The rows are grouped in 4 different ways at once. Each group adds its own fixed numbers to the row, and there is some noise. The rows also spread widely along 14 directions, which tell nothing about the answers.
Known rows, each followed by its group in each grouping:
[ -9 -14 -13   6  25   6 -10  -9  -9   0   5  -2 -25   9   8  19  -7  -4
   5   5  21 -29   6  -7  17 -20  -5   1 -22  -2] | mumi Q428 (5) Q810
[ 30   0  -9   7   9   2  14  46  29  38   9   6   2  -1 -11  11  -4 -18
  12  37  -2   1  12 -14  13  27 -17   8  15  11] | taf Q890 (3) Q810
[ -4   3  17   5  -4   0  23  -7 -11   6  26   9  16  -8  -1  -9 -22  26
  -3 -12 -17  -1 -14  -2  12   0 -22   8  -1   1] | lepak Q926 (1) Q329
[-19  28 -16  14   3  13 -12  -7 -21   4   8  -5  -4  -3   9  30   4  25
  -7  -5  21  26  14  -4   7 -15 -26  -1 -18   3] | mumi Q13 (0) Q329
[  0  -5  -2  12  22   9   0  -4   9 -15   9 -17  -8 -13  -3 -19   1   7
  21  25  21   5  26   1  11   3   0  -2 -10  -7] | Rabo Q890 (4) Q629
[  0  23  22  10  -1  -3 -11 -17  -7 -18 -11   3 -13  12  14 -16  -8   0
  -6   3   8  24  -3  -1  14 -17   7  -5 -22  -6] | fozeg Q13 (2) Q629
[  9 -12 -20   8  -3  14   9  -4  -7  -1  11  -7   7 -14 -12  -3  11  -3
   6  -7   1   7  12   4 -33  26 -12  -3  51  22] | vodof Q258 (5) Q810
[ 15   4 -27   3  12  15  31 -19 -11   7  12  -9   4  -1  -8  24   5  -3
   0  20  10  -6   0 -11 -24   8  -7 -10  25 -10] | Rabo Q604 (0) Q810
[ 18 -10  -7  15  21   8  16  -1  17  -1  16  10   2  20   7 -23 -11 -15
   5  -3  25  -9  -9  -8  28  -2 -14   5 -10   3] | vodof Q428 (4) Q329
[  3 -33  13  -1  12 -13  -2  24  41  -1  11   6   6   0 -13 -22  15 -14
   9  -3  -7 -16  12   4   2   1   6   3   9  16] | lepak Q604 (3) Q810
[  7  -8  19  13 -15   8  -4  23  24  -6  32  10   0   0 -23 -12 -15   8
  -3  -8   3   2  -4  -7 -28  11  -9  29  19  31] | taf Q926 (2) Q810
[-10  -5 -13  -4  13   2   8 -26   1  -6  16  -9   3   6  -8   4  17   9
  -6   7   8 -17   4  -1 -18  -7  13  10  -9  -6] | fozeg Q258 (1) Q629
[  1  11   3  -3  -4  10 -23  12  10   4 -12   1   3   4 -13  12  11  -4
  -5  22   5   5   8 -14 -23  10   4  14  -4  19] | fozeg Q428 (3) Q329
[ 11   6   5   4   8   5  21 -29 -13 -16   4  -6  10  -5  -4  -4  -8  10
   6   3   5   4  -9  -2  -2  -8  -5 -14  -3 -21] | lepak Q13 (0) Q629
[  6  -4  -4   5 -14 -11  -7  26 -15  33   2  10 -10  -3   4  27   6   2
 -21  18  11 -31  -3  19  37   0  -1  -6  -7  -8] | lepak Q926 (3) Q629
[ -7   8 -18  -2   1   7 -33  -8 -22  -8 -21  -5 -11  -6  16  -7  -4  11
   6 -26   3  10   6   9   7   2 -15   7  -6  22] | vodof Q890 (3) Q629
[  3 -26   7  15  22   7 -19   3   9 -12  -7  -6  16  -1  -5 -26  16  -6
  24  21  19  19  27   3  16  15  -4  -4 -11  21] | lepak Q428 (5) Q629
[  8   6  10   1  -8 -12  21   2   4  10  -3   3 -19   4  12 -10  -4 -18
  -7  23 -20   4   3   1  -1   9  14 -15  31  -7] | fozeg Q604 (0) Q629
[ -7 -18 -17   5  10  -2   8  -6   4  12  18  -2  27  -9 -10 -15  22  17
  -7 -16  -3  -3   5  13   8  12  -9  13   2  18] | vodof Q13 (3) Q329
[ -1   6 -35 -14   7   4   0 -15   0  11   2 -12 -25  10  10  -8   1   9
  -1   1   2 -24   2   0  -9   6  19  23   1   2] | vodof Q890 (5) Q629
[  3  17   3  -1   3   8   2   6   2   1  -3  -9   5 -26  -7 -17 -11  21
  26  -6 -21  28  11  -6 -10  16 -23  11  11  14] | taf Q890 (3) Q810
[-29 -24  13   4   2  -1 -29  -8 -32  -5 -10  -2 -34  -5  16  16 -19  -3
  -4   5 -12 -22   7   3  -2  -7   5   2   6  17] | vodof Q428 (5) Q629
[  2  -2   3  -1   0 -17   4  10   5   9  -3   0  18 -19  -3  -7   7  -6
   3 -16 -28   8   6  11   7   4 -10 -12  15   2] | vodof Q13 (1) Q629
[ 12  -8   7  11   1  -5  -1   8  -1   0 -14  -1  15 -10  -5  -9  16 -17
   3  18  -8  19  16  11   3  18  -5 -27  22   4] | vodof Q926 (1) Q629
[  9  -2  -2  10  10  -3   7  23   4  15  10   6 -13 -14  16  -6 -12 -14
  16  -1  -2  -2  13   5  28   4 -21 -12  19   6] | fozeg Q258 (5) Q329
[ -4 -18   3   7  10  -7 -17  12  10  -5   1   6 -21  18  13   2  -6 -18
  -4   4   9 -13   6   0  17 -13   3   2  -5   9] | vodof Q890 (0) Q629
[ 12  17  -1  -2   6  -2  19   2   9  11   2   3  21  -1  -2 -11   0   7
   9 -11 -19  21  -4 -12   9   7 -24   1  -3   3] | mumi Q604 (3) Q810
[ -1  13  -8 -10  15   1 -20   5  12  -3  -6  -3 -19  16   9   2  -6   0
  12  -1   9  -9   5 -14   5 -14   5  18 -34   1] | mumi Q258 (5) Q629
[ 23 -18   8   9  -4   6   0   1   3   1   8  11  14   7 -23   5   5  -5
  -9  21  22 -25 -19   0   3   6   8   1  -9  -1] | lepak Q13 (5) Q810
[  4 -11  -4  -3  14  -6  14 -21 -15  -1  -9  -7   5  -4   9 -18   2  -5
  10   1 -16  -5   0   7  10   5   3 -12   8  -7] | vodof Q258 (5) Q629
[  7  18 -18  -1 -18   6 -11 -10  10 -22  14 -13  -1 -26 -15 -36  16  28
   3 -38  19   8  10  26 -19   2   2   6  14   1] | fozeg Q890 (2) Q629
[-14  -4 -16   4  23  -3  14 -14 -13  16   9  -2 -24  13  23  17   6  -9
 -11  16   7 -10  15   3  19 -11   8  -9   0  -7] | Rabo Q13 (5) Q329
[ 11  34   3 -12 -24  -4  18   6  10  10  14  -1   3  -8 -16   5   0  19
 -10  -6 -14  -2 -13  -5 -12  -4   3   5   3 -21] | mumi Q890 (5) Q810
[ -8   1 -19  -5   5  11  -3 -23  -2  -6  10  -7 -28  13   3  -7  -6   5
  -5   3  17 -16   4  -5 -23   3  16  25   0   9] | Rabo Q428 (1) Q629
[  3  -1 -16 -19 -12   1 -36 -13 -22   4 -40  -3   6  -8  -9  -4  14   4
  -1 -15  -8 -19 -17  12  -7  11   8   3 -11   9] | mumi Q428 (1) Q810
[ -4   0   8   3   4 -13   1   5  17 -11  14   9  -8  -1   6 -15   7   0
   1 -38   1  -3  -1  18  18 -28  -3 -10  -4  -3] | taf Q604 (1) Q810
[  2   0  22 -10   9  -7  12  -4  20 -16   4   3   1  12  -3  -7  -7  -9
   4 -10 -17   3  -7 -14 -10 -21   2  -6   3  -8] | lepak Q890 (0) Q810
[ -9 -20  12   5 -11   9 -15   1  11 -17  24   9   0   9 -16  -7  -5   8
 -14  -8   6 -14  -5  -2 -23   4   6  24   6  28] | vodof Q890 (5) Q329
[-18   6 -21  -5  -3  -8  11   7  18  19  25 -12  -2   6  -6  11  26   8
 -20  -8  -6  -4  17   1 -22  -4   9  19  19   2] | vodof Q428 (4) Q629
[-21  -7  -4   4   3  -4   1  -5   2  -2  26  -8  -9 -14   1 -14  -5  27
   3 -22  -6 -11   8   9   5  -7  -6  14  -5   3] | mumi Q604 (4) Q629

New rows. What belongs after each?
[ 24  28 -18  -4 -27  18   4   5  12  -7  12  -3  20 -13 -31   2  11  14
  -7 -23  19   2 -13   0 -42   7 -10   9  21   1] | vodof Q428 (0) Q329
[ 12  12  31   2 -10   1   5  13  17 -18   1  -3  -9  -6 -17  -5  -6  -9
   6  24  -2   6   3  -8 -24  -3  14  -5  11 -14] | taf Q258 (4) Q629
[ 25   1   7  11 -12  10  28 -18 -13  -1   1  10 -19  20   3   2 -14 -23
 -19  26   7 -16 -26  -8 -12   9  12 -15  30 -13] | vodof Q604 (4) Q810
[ -2 -23  28 -10   5 -33   6  14  17   3  -7   3  39  -8 -23  10  33 -11
  -6   2 -28 -16  -7  10  21 -23   9 -29 -15 -27] | mumi Q258 (0) Q810
[ -9  -7  -2  -6 -13 -15  10  -1 -15  19  -3   0  27 -19  -6  -1  18  10
 -11 -22 -32   4  -4  18   8   8 -10 -14  19   1] | mumi Q428 (0) Q329
[ 17 -17 -13  11   7   2   9   6  -4   4  16   5  -8  -8   3  -8 -16  -7
  14  -6  10 -16   3   7  21   9 -18  -6  12   3] | mumi Q258 (5) Q629
[ -6  11  13   2  -3   8  17 -17  -7   4  10   3  29  15  -9   1   3  19
 -10  21 -16  25  -5 -20 -15  15  -2  12  -9  11] | mumi Q604 (5) Q329
[  5   7  11   0  -1  -6   0  -3  10  -9 -11  -1  11   4  -1 -37  16   6
   8  -8  -1  24  -5   7  13  -2   6   1 -11   1] | taf Q258 (0) Q810
[ -6 -36  24  13   9  -2   0 -10 -15  -9  -4  12  11   5  -1 -14  -9 -13
   3   3 -20  11  -1  -6   7  16 -15  -6  13  28] | mumi Q258 (3) Q810
[ -1  -6   0  -2   7   0   9   4  -6  14   9   2   6   1   1  14 -15  -2
   2   4 -25  -1   3 -12 -12  12 -15   6  17  14] | lepak Q926 (1) Q629
[ -4 -15  19   7  15 -19   5   5  15  -5  14   4   0  -7   2 -12   2  -4
   2  -1  -8 -18   5  12  27 -21   2 -13 -13 -16] | fozeg Q926 (1) Q629
[ -8 -16  26  22  16   1  -1  -4   8 -37  29   5 -19  -3   0   0 -24  -5
   4 -30  26 -25  -7  -1  18 -49 -19 -11 -16 -15] | vodof Q428 (4) Q810
[ 11  18  -2  -3  -6  13 -37  -2  -1 -20 -21   1   1  -5   3 -34  -6  14
  18 -29  16  11 -11   4   6   0  -5  13 -27  19] | Rabo Q604 (5) Q810
[ 15  29   4   4  -4   6  18   1   7  -3   1  -4 -26  -9   1  -6  -7   0
   7  13   7   9   9  -6  -5   0  -3 -13  15 -18] | mumi Q604 (3) Q810
[  1  -5  13  16  -3   5   2 -20 -19 -14   1   0   9   1  -4 -15  -1  12
  -7  12   8   7  -6   5  12   6  -3  -9 -12  -7] | mumi Q926 (4) Q629
[  8  25 -13   7   4   6  28 -18 -27   7   0   4  -7  15  22  27  -4  -9
 -10  -4   0  28   2  -4   0  -4 -19 -23  21  -5] | taf Q604 (3) Q629
[  0  24  13   2 -29   5   8   3 -19   3  16  13 -24  18  14  21 -30   0
 -24 -14 -14  12 -12 -12 -27  -1  -8   6  34  12] | lepak Q926 (5) Q629
[  6  15  -7  -7  -4   4  12   2   0  13  14  -4 -20  -2   2  -4 -24  10
   3  15  -9  -9   1 -10  -8  14   5  22   9   1] | Rabo Q890 (5) Q629
[ 16   9 -13   3  14  11   5  -9  -8   5 -14   6  11  18   8  -5   6  -4
   3  11  12  21   0  -4  19  11 -11  -4 -12   8] | taf Q890 (3) Q329
[ -5   8 -10  -9   8   4 -11  -1  -6   5 -10  -5 -23  11  14  11 -17  -5
   2   4 -16  -9   2 -16 -19   1   3  15   5  12] | vodof Q926 (5) Q629
[ 10 -30  19   3   9  -2 -20  10  -3 -18 -13   4  23 -18 -19  12   5 -14
  12   9  -2  -8   7   7   5   0 -12 -25   0   4] | lepak Q890 (3) Q629
[  8   0  -2  -3  -8   0 -26  23  11  -9 -13 -10   4 -31 -19  -5   8  -2
  16  -7  -7   4  18   9 -14  11  -7 -11  16   3] | mumi Q890 (4) Q629
[ -3 -12  36  -1   7 -20  29  -9  -8  -1  -5   4   7  -8   1  -1 -10 -17
  -1  10 -48  13   0  -2  -2  -1   1 -26  23  -9] | taf Q13 (3) Q629
[ -1   1  17  -4   7   6  16 -30  -8 -10   2   2   2  21   5 -21  -7   8
  -1  18   0   0 -14 -12   0   0  15   9 -15  -3] | lepak Q258 (5) Q329
[  0   1   2   4 -18   2  -9   1  -1   5  15  20  -7  18   9 -16  -7   7
 -22 -15   7  -6 -16   7  16   5   3  19  -5  21] | fozeg Q890 (5) Q329
[-14   2  -5   3  16  -6   8 -16 -11   4  -4  -3  -4   0  15  13  14  -9
  -2  -1 -16  11  14   1  -1 -10  -6 -23  16  -1] | fozeg Q604 (1) Q810
[  4  13  12  13  18  13  14 -30 -27 -14  -4  -7   9   1   6  12  -9   3
  11  34   4  21   4 -17   2  -4 -11 -16 -14 -14] | fozeg Q258 (5) Q629
[  8   7  25   8  -8  16 -30  13  -2  -8  -4  19   8  16  -5  12 -29  -4
   0   6  -3  14 -18 -30  -8   5 -20  22 -17  34] | fozeg Q890 (5) Q810
[-12  13  -2 -10  -9   0   1  -5   3  -1   2   2 -30  14   4  12  -1  -7
 -17   5 -13  -1   9  -7 -30  -1  16   0  24   4] | mumi Q890 (1) Q329
[ -9 -14  38   0   3  -1 -10 -17 -14 -23 -16  -3   9  -9 -13  -1 -16   0
   7  32 -28   0  -2 -12 -18   6   7  -3  -5   3] | vodof Q890 (1) Q629
[ 16   4 -36  -2  -3  11  -1 -12 -32  10 -13 -12  -1 -25  -5  24   5   2
   0   4   0 -18   1  13 -21  17 -10 -16  28  -7] | vodof Q926 (1) Q629
[ 11  14  20   0 -31  -8  11  10   3  -2  14  10  23  -5 -25  14   9   8
 -27 -11 -10   4 -12   6 -16  -3  -4  -9  10 -11] | mumi Q926 (3) Q629
[ -2 -38  34   9   4 -12   3   0   7 -21   2  10   7 -11 -14 -12  -1 -20
  -2   4 -15  -9   1   9   1  -4   4 -29  17  -2] | mumi Q13 (0) Q329
[-17   0  35   2 -23 -16 -35  23 -21   0 -22  10 -11 -15   5  20 -12  -3
 -11  -5 -28   8  -3  12   7 -11  -2 -12   3  12] | taf Q13 (0) Q629
[ -3 -10  21   2 -15   0  -3 -26 -26 -18  -6  14  -7   3  10 -27 -18   2
  -8 -23  -4  -7 -23  14  13  -3   0  -8   4   7] | lepak Q428 (1) Q329
[  3  21   6   9 -10   8 -19   2 -19   2 -10   6  34 -17  -2  -1   3  16
   2 -16  -7  36  -3   3  11   8 -29  -4  -9  19] | fozeg Q13 (5) Q329
[ 11  19   0  -8 -14  -3  14 -11  14  -2   4   8 -15  21  -3 -13   7  -4
 -18  -4   3  -7 -15  -1 -13  -3  22   1   5 -11] | mumi Q604 (1) Q810
[ -8 -12   3  11   3  -9  30 -12  -6  16  16   0  -2  16   7   2  20 -15
 -23  32 -10  18  19   5   1  15  19 -13  31   1] | Rabo Q13 (5) Q629
[-16 -14  12  12   4 -11  13  -4   4  -6  23  -1  -6  -6  -2  -7  13   3
  -5 -12  -1   2  15  12  11 -16  -1 -15  11  -6] | mumi Q428 (5) Q810
[  2   5 -16 -10   7  -1  -3 -11 -14  26 -16  -8  10  -7  -5   2   5  17
   4  15 -17 -13 -10  -5   8  15   4  12 -20  -3] | mumi Q13 (5) Q810
[ 32  27 -27 -13 -27   2  10  -5  -5  31 -24  10  10  22   1  -7  27  -9
 -28  17   1  -1 -25   7  -5  30  23  -1  16  -2] | fozeg Q604 (0) Q329
[ -7   0   6   4  12  -3  -1 -16 -31  -2  -3  -2   5 -26  -2  26 -13  17
   5 -13  -8 -16 -10   2  19 -22 -26 -16 -22 -18] | mumi Q13 (3) Q810
[ 18  13  11   9  -7   9 -18  12 -22 -10  -8   2 -16 -24   9  -6 -31   7
  25  -5  15  -1  -3   7  26  -3 -23 -11  -7  -4] | lepak Q258 (5) Q629
[ 12  47 -12   0  -4   1 -10  13  -7  19 -21   2   4   4  12  11  11   4
   3  -9   9  32  -2   0  26  -9 -19  -5 -22  -4] | taf Q428 (1) Q810
[  5  -3  -1   1  -8  -2   0  12  18   0   9   6 -14   3   2 -24   1  -6
  -2 -12   1   1   1   6  -3   5   6   7  21  15] | Rabo Q604 (0) Q810
[-20  -8  37  23  18  -9  16  -5 -11 -10  17  10  -4  15  19  13 -21 -11
  -7   1 -16  26   5 -11  22 -26 -17 -16  -4  -1] | taf Q13 (4) Q629
[ -6 -17  17   2  34   2  -8 -22   1 -27  -7  -3  20  21  -2  10   3  -8
   4  17   2  -6   0 -18   0 -24   4  -7 -40  -6] | vodof Q926 (5) Q629
[ 14   2 -29   6   2   1  37  14  34  25  40   1 -13  15   0 -27   0   1
  -4  -9   3   3   7  -7  -6  22  -8  24  34  14] | mumi Q926 (0) Q810
[-18  -5   3  -5  24  -8  -5 -15  -4 -16  -6 -20   8 -27  -3  -2  -2  15
  21 -12 -21  -2  10   0  -6 -19  -8  -5 -13  -9] | vodof Q13 (0) Q629
[  4  22 -13   9  -8  -7  11  31  14  28  21  -2  -5 -19   1  -4  13  14
   1 -11   9  14  21  19  25  -2 -16  -1  12  -3] | taf Q428 (2) Q329
[  3   3 -16   4   4   3 -13   3 -11   6  -7  -3   2 -12   5  -4   0   9
   8 -19   5   1  -1   8  27   0 -23  -6  -9   1] | mumi Q890 (4) Q810
[  4  48 -11 -14  -5   9  11 -23   0   9 -14 -12 -16  18  13 -24  11  24
  -5  21  11   6  -8  -7   2   0  28  15 -25 -22] | lepak Q604 (4) Q329
[ -6 -26  14  11  10 -11 -10   2  10   5  14  20   4  40   9  -4  -2 -14
 -22   9   6  -9  -7  -4  33  -5   6  16 -26  21] | fozeg Q890 (2) Q629
[  6  18 -14  -3   0  -9  10  -4 -13  12   0  -2   7  -7   9  14   6  -1
  -6 -17 -13  11   4   8   9  -8 -15 -19  13 -10] | fozeg Q890 (2) Q629
[  5 -13   0  -7   8   3   2 -32 -11 -15  -9 -11  18 -13 -15 -22  10  12
   8   2  -6 -11  -8   7 -12   7  11  -3  -3  -4] | Rabo Q604 (2) Q810
[ -6  -3   2  13   0  12  -7 -15 -21 -23  11  -3  16 -26 -12   5  -1  25
   8 -34   9   1  -7  14  -5 -16 -27 -11  -1   0] | taf Q604 (4) Q810
[  7   8  -7 -12  10   4  -2 -14   2   3  -7  -5  22   4  -7 -25   5  26
   8  12  12 -15 -20  -4  24   0   9  26 -54  -9] | Rabo Q258 (0) Q329
[ 22  14  -5   2  13   1  22 -23 -26   8   0   0  -9   1  12   4 -29   3
   7  17   7 -26 -23  -7  30  -9  -8  -4 -23 -30] | fozeg Q258 (2) Q629
[ 12 -13  42  21  -8  14   9   0 -12 -31  16   5   8 -30 -24  -6 -29   4
  20   7  -6  10  -5  -6 -22   7 -22 -13  27   6] | taf Q258 (5) Q810
[-34 -47  21   7  20 -19 -31  -5  11 -24  16   9 -21   9   6  -6  -3  -5
  -9 -20   6 -43   3  14  21 -39  16   9 -33  10] | vodof Q13 (1) Q629
